The rows come from 4 hidden closed curves, with some noise, and rows from the same curve form a group. Each curve winds through 4 dimensions. The rows are also pushed far along 2 directions, which tell nothing about the answers.
(in the rows, 128 means zero)
Some rows, each with its group after it:
[154 149  40 165  86 136 158  82  89  79 130 114 159 159 130 119 116]	Z326
[115 131 106 140  97 148 139  87 101  75 133 135 117 151 124 113 145]	Z701
[101 129 137 132 124 147 116 130 118 124 123 136 118 130 118 116 145]	Z701
[156 114 188  73 109 132 171  45 171  96 179 130 100 128 141 131 160]	Z326
[124 129  73 140  79 140 154 115 109  99 137 121 135 149 129 110 121]	Z498
[110 139 182  87 142 111 118 198 156 202 148 113 124  88 125 134 124]	Z462
[ 73 134 222  91 175 137  79 214 156 219 130 130 106  78 107 127 153]	Z701
[128 100  55 176 133 137 104 152 103 136  65 147 151 143 115 109 101]	Z701
[138 119 145 155 148 127 119 131 117 106 114 121 131 137 145 141 130]	Z462
[109 126 158 111 134 147 118 124 138 153 128 134 116 112 113 114 154]	Z498
[129 137  75 113  80 116 152 102 109  89 139 146 120 153 120 119 111]	Z326
[139 122 151 139 186 116  90 151 140 163  96 141 136 114 124 145 120]	Z326
[120 151  65 164 144 118  98 188  98 169  89 129 163 124 110 128  95]	Z326
[105 124 176  66  91 139 155 136 159 144 181 121 103 114 122 112 149]	Z498
[157 111 109 126 111 115 150  67 131  61 133 145 116 160 142 139 119]	Z326
[120 118 199  91 190 109 100 159 200 204 139 130 109  82 125 153 130]	Z462
[110 124 156  76  83 141 160 124 150 128 177 120 106 123 124 110 146]	Z498
[109 136  46 194 145 128  91 207  89 173  69 120 170 126 115 118  90]	Z498
[ 99 110 234  82 154 130 113 175 178 173 156 121  95  96 133 136 149]	Z462
[148 142  98 117  82 137 173  78 124  99 164 111 136 139 133 118 135]	Z326
[164 123  97 128  89 115 180  55 135  60 159 117 123 157 156 139 118]	Z462
[154 104 175  84 108 129 169  44 165  89 166 134  99 132 145 131 154]	Z701
[168 128  32 194 125 117 141  53 110  51 106 130 147 170 147 148  99]	Z462
[ 96 115 117 163 180 141  62 208 113 193  60 148 144 111 101 117 120]	Z701
[138  89 153  48  51 133 199  70 175 103 190 132  90 134 137 101 142]	Z701
[ 99 105 138 151 160 142  93 181 135 191  85 126 133 101 119 113 130]	Z498
[113 122 129 179 184 131  77 234 124 191  87 108 162 109 130 139 108]	Z326
[149 145 140  94 119 127 146  90 141 122 158 130 128 125 121 131 139]	Z498
[131 104 228  71 113 131 160  97 171 105 182 118  87 120 153 133 159]	Z462
[111 138  71 176 119 138 114 142  89 102 105 126 144 150 124 124 115]	Z462
[ 93 136 176 105 129 140 119 146 134 142 148 126 105 113 120 123 152]	Z701
[118 139 216  91 187 125  84 198 160 177 142 133 126 100 116 153 138]	Z498
[ 90 118 136 152 182 142  62 211 122 203  70 146 137 104 101 117 127]	Z701
[129 145 159 126 175 134 103 173 146 208 122 110 151  87 118 133 136]	Z326
[150 137 171  56  93 125 175  63 164 110 194 125 107 122 128 128 154]	Z498
[111 160 130 116 143 131 110 130 121 169 123 135 131 106 100 121 143]	Z462

New rows. What belongs after each?
[119 158  81 153 151 130 100 117 110 148 100 140 143 122 103 128 126]	Z462
[140 161  52 191 150 142  97 105  70  95  81 144 164 154 105 130 123]	Z498
[128 104 226  83 186 117 103 163 188 204 130 134 107  83 128 141 142]	Z701
[122 102 219  72 105 135 161  97 174 102 188 120  85 122 150 131 160]	Z462
[129  92 125  96  94 134 152 121 153 136 137 138 115 128 128 104 124]	Z701
[102 129 168  81 109 139 134 158 151 156 163 123 112 111 117 117 143]	Z498
[144 114 211  69  89 130 181  65 155  83 190 116  91 130 154 128 165]	Z462
[106 125 124 164 159 132  91 180 116 144  98 128 135 126 126 134 119]	Z462
[121 149  98 135 107 120 136 153 106 135 131 116 143 129 125 124 113]	Z462
[121 100 192  71 143 100 125 163 178 152 149 142  95 112 134 141 118]	Z326
[109 125 134 104  99 137 141 149 137 145 151 119 121 119 122 111 132]	Z498
[123 149  92 151 131 114 117 178 104 153 112 116 153 124 127 131 105]	Z462
[111 157 157 101 140 131 115 138 127 176 132 133 123  99 104 120 148]	Z462
[136 125  86 199 144 148 113 145 101 112  99 107 163 145 140 130 122]	Z326
[110 134  53 184 135 129 101 195  94 165  80 120 164 127 117 116  95]	Z498
[122 171  89 156 126 121 123 125  93 120 122 119 144 132 121 135 124]	Z701
[144 134 135 140 123 128 138 105 105  96 124 120 134 140 142 131 137]	Z462
[132 124 140 140 139 150 121  99 125 106 124 131 126 135 128 127 151]	Z326
[130 166  64 163 121 134 120 100  75 112 100 135 151 140 109 118 129]	Z462
[106 159 128 126 166 130  90 151 128 193 107 140 133  98  94 126 135]	Z462
[130 116  92 126 109 121 137 144 131 141 122 129 137 129 124 117 107]	Z701
[133 145  90 120  69 125 170 102 106  89 157 114 132 145 134 118 122]	Z462
[144 114  57 174 126 105 121 142 101  81  94 142 140 165 141 142  81]	Z326
[131 140 119  94  61 125 182  94 124  94 178 112 117 138 137 115 134]	Z462
[134 144 174  65  77 136 179  55 135 100 188 124 100 126 128 114 168]	Z462
[103 138  66 186 151 130  84 215  92 179  73 125 165 123 111 120  97]	Z498
[131 158 132 128 163 134  98 131 117 146 115 141 141 120 103 133 138]	Z498
[146 160  95 143 138 136 120  89 100  99 118 140 145 143 112 133 135]	Z498
[116 111  97 166 127 148 117 127 112 133  95 130 134 131 125 110 132]	Z498
[164 123 113 142 114 128 153  73 123  45 147 126 133 167 148 147 126]	Z498
[117 107 103 139 152 123  98 200 135 194  85 138 144 111 114 118  98]	Z701
[135 134 131 126 136 109 132 155 138 150 133 115 135 117 138 141 111]	Z462
[127 147  73 173 171 124  91 121 120 144  91 141 144 125 111 141 115]	Z462
[134 147  76 122  52 130 182  79 101  66 166 114 127 157 137 115 127]	Z462
[105 149  77 187 170 133  65 216  85 164  73 132 168 128 104 131 102]	Z498
[140 139 147 101 105 139 147  92 129  67 172 130 120 153 128 136 146]	Z498
[128 110  81 143 125 123 121 165 125 154  98 136 144 128 122 116 100]	Z701
[150  99 123 151 132 124 137 116 141 103 122 118 133 141 153 137 116]	Z498
[116 145 131 129 144 111 108 199 124 184 120 116 143 105 123 133 110]	Z462
[139 132 193  83 135 131 133 119 155 104 176 129 113 130 129 146 148]	Z498
[155 118 136 135  95 132 169  58 113  48 149 118 118 159 157 132 141]	Z462
[141 150 162  84 134 128 134 101 146 136 157 134 123 116 115 133 147]	Z498
[145 103 107 118  90 109 162  98 135  61 147 138 109 161 150 136 104]	Z326
[117 157 166  80 103 124 155 106 141 132 180 115 109 113 125 129 149]	Z701
[125  92 103 183 153 129 107 169 130 160  79 118 144 122 145 122 107]	Z498
[122 136 216  81 160 130 118 112 163 162 149 133 103  95 121 136 163]	Z701
[117 143 138  94  93 121 153 141 132 141 165 113 120 120 127 121 128]	Z462
[102 130 105 182 181 143  66 191 104 188  60 138 153 110 106 118 124]	Z498
[155 102  69 201 142 125 124 128 111  96  84 119 155 154 153 137  99]	Z498
[152 114  91 165 138 110 128 137 122 110 107 119 145 142 148 142  96]	Z701
[118 144  97 164 191 123  75 148 133 175  86 142 143 111 107 145 115]	Z462
[127 161  57 164 135 134 112  94  97 118 101 142 144 137 106 124 127]	Z462
[130 119  84 151  90 154 151  62 103  74 123 133 125 152 129 106 144]	Z498
[146 106 160 119 157 122 122 116 156 143 120 134 121 117 136 138 132]	Z701
[121 153  83 178 161 135  81 178  85 122  92 135 162 142 110 140 111]	Z498
[122  89 144  88 110 134 141 138 161 158 135 140 112 118 123 107 127]	Z701
[125  96 172  48  80 127 173 115 183 149 179 129  95 113 132 108 137]	Z701
[102 119 222  78 174 132  92 163 168 193 132 148 101  91 109 130 155]	Z326
[135 145 125 157 148 126 109 142  95 129  99 125 147 128 131 133 128]	Z462
[105 130 133 112 114 138 127 164 132 153 141 123 128 119 119 116 130]	Z498
[121 135 157  53  43 130 199  79 146  96 212 111  95 130 137 111 150]	Z462
[ 82 145 151 157 186 135  57 223 113 199  86 130 139 100 104 133 130]	Z701
[127 143 166 132 186 126  80 191 131 155 118 134 143 121 116 154 124]	Z498
[124 167 143 120 126 130 135  82 117 108 150 125 119 125 121 134 155]	Z701
[108 148 152 130 181 140  76 169 124 185 100 142 139 102  96 127 143]	Z498
[ 98 138 194  87 155 134  98 197 152 181 148 131 120 101 109 133 141]	Z498
[132 113 179 105 178 108  98 160 160 168 117 145 115 107 127 147 120]	Z326
[125 115 118 151 180  98  80 194 129 155  79 149 137 126 126 150  89]	Z326
[131 118 179 124 186 122  93 147 153 177 106 137 123 100 124 140 134]	Z701
[108 156 157  90 142 131 114 127 143 183 138 137 115  94 100 122 151]	Z462
[137 134 166  64  79 136 183  83 164 129 198 108 113 113 133 116 153]	Z326
[140 115  76 169 147 103 105 146 108 100  86 148 139 156 135 146  86]	Z326
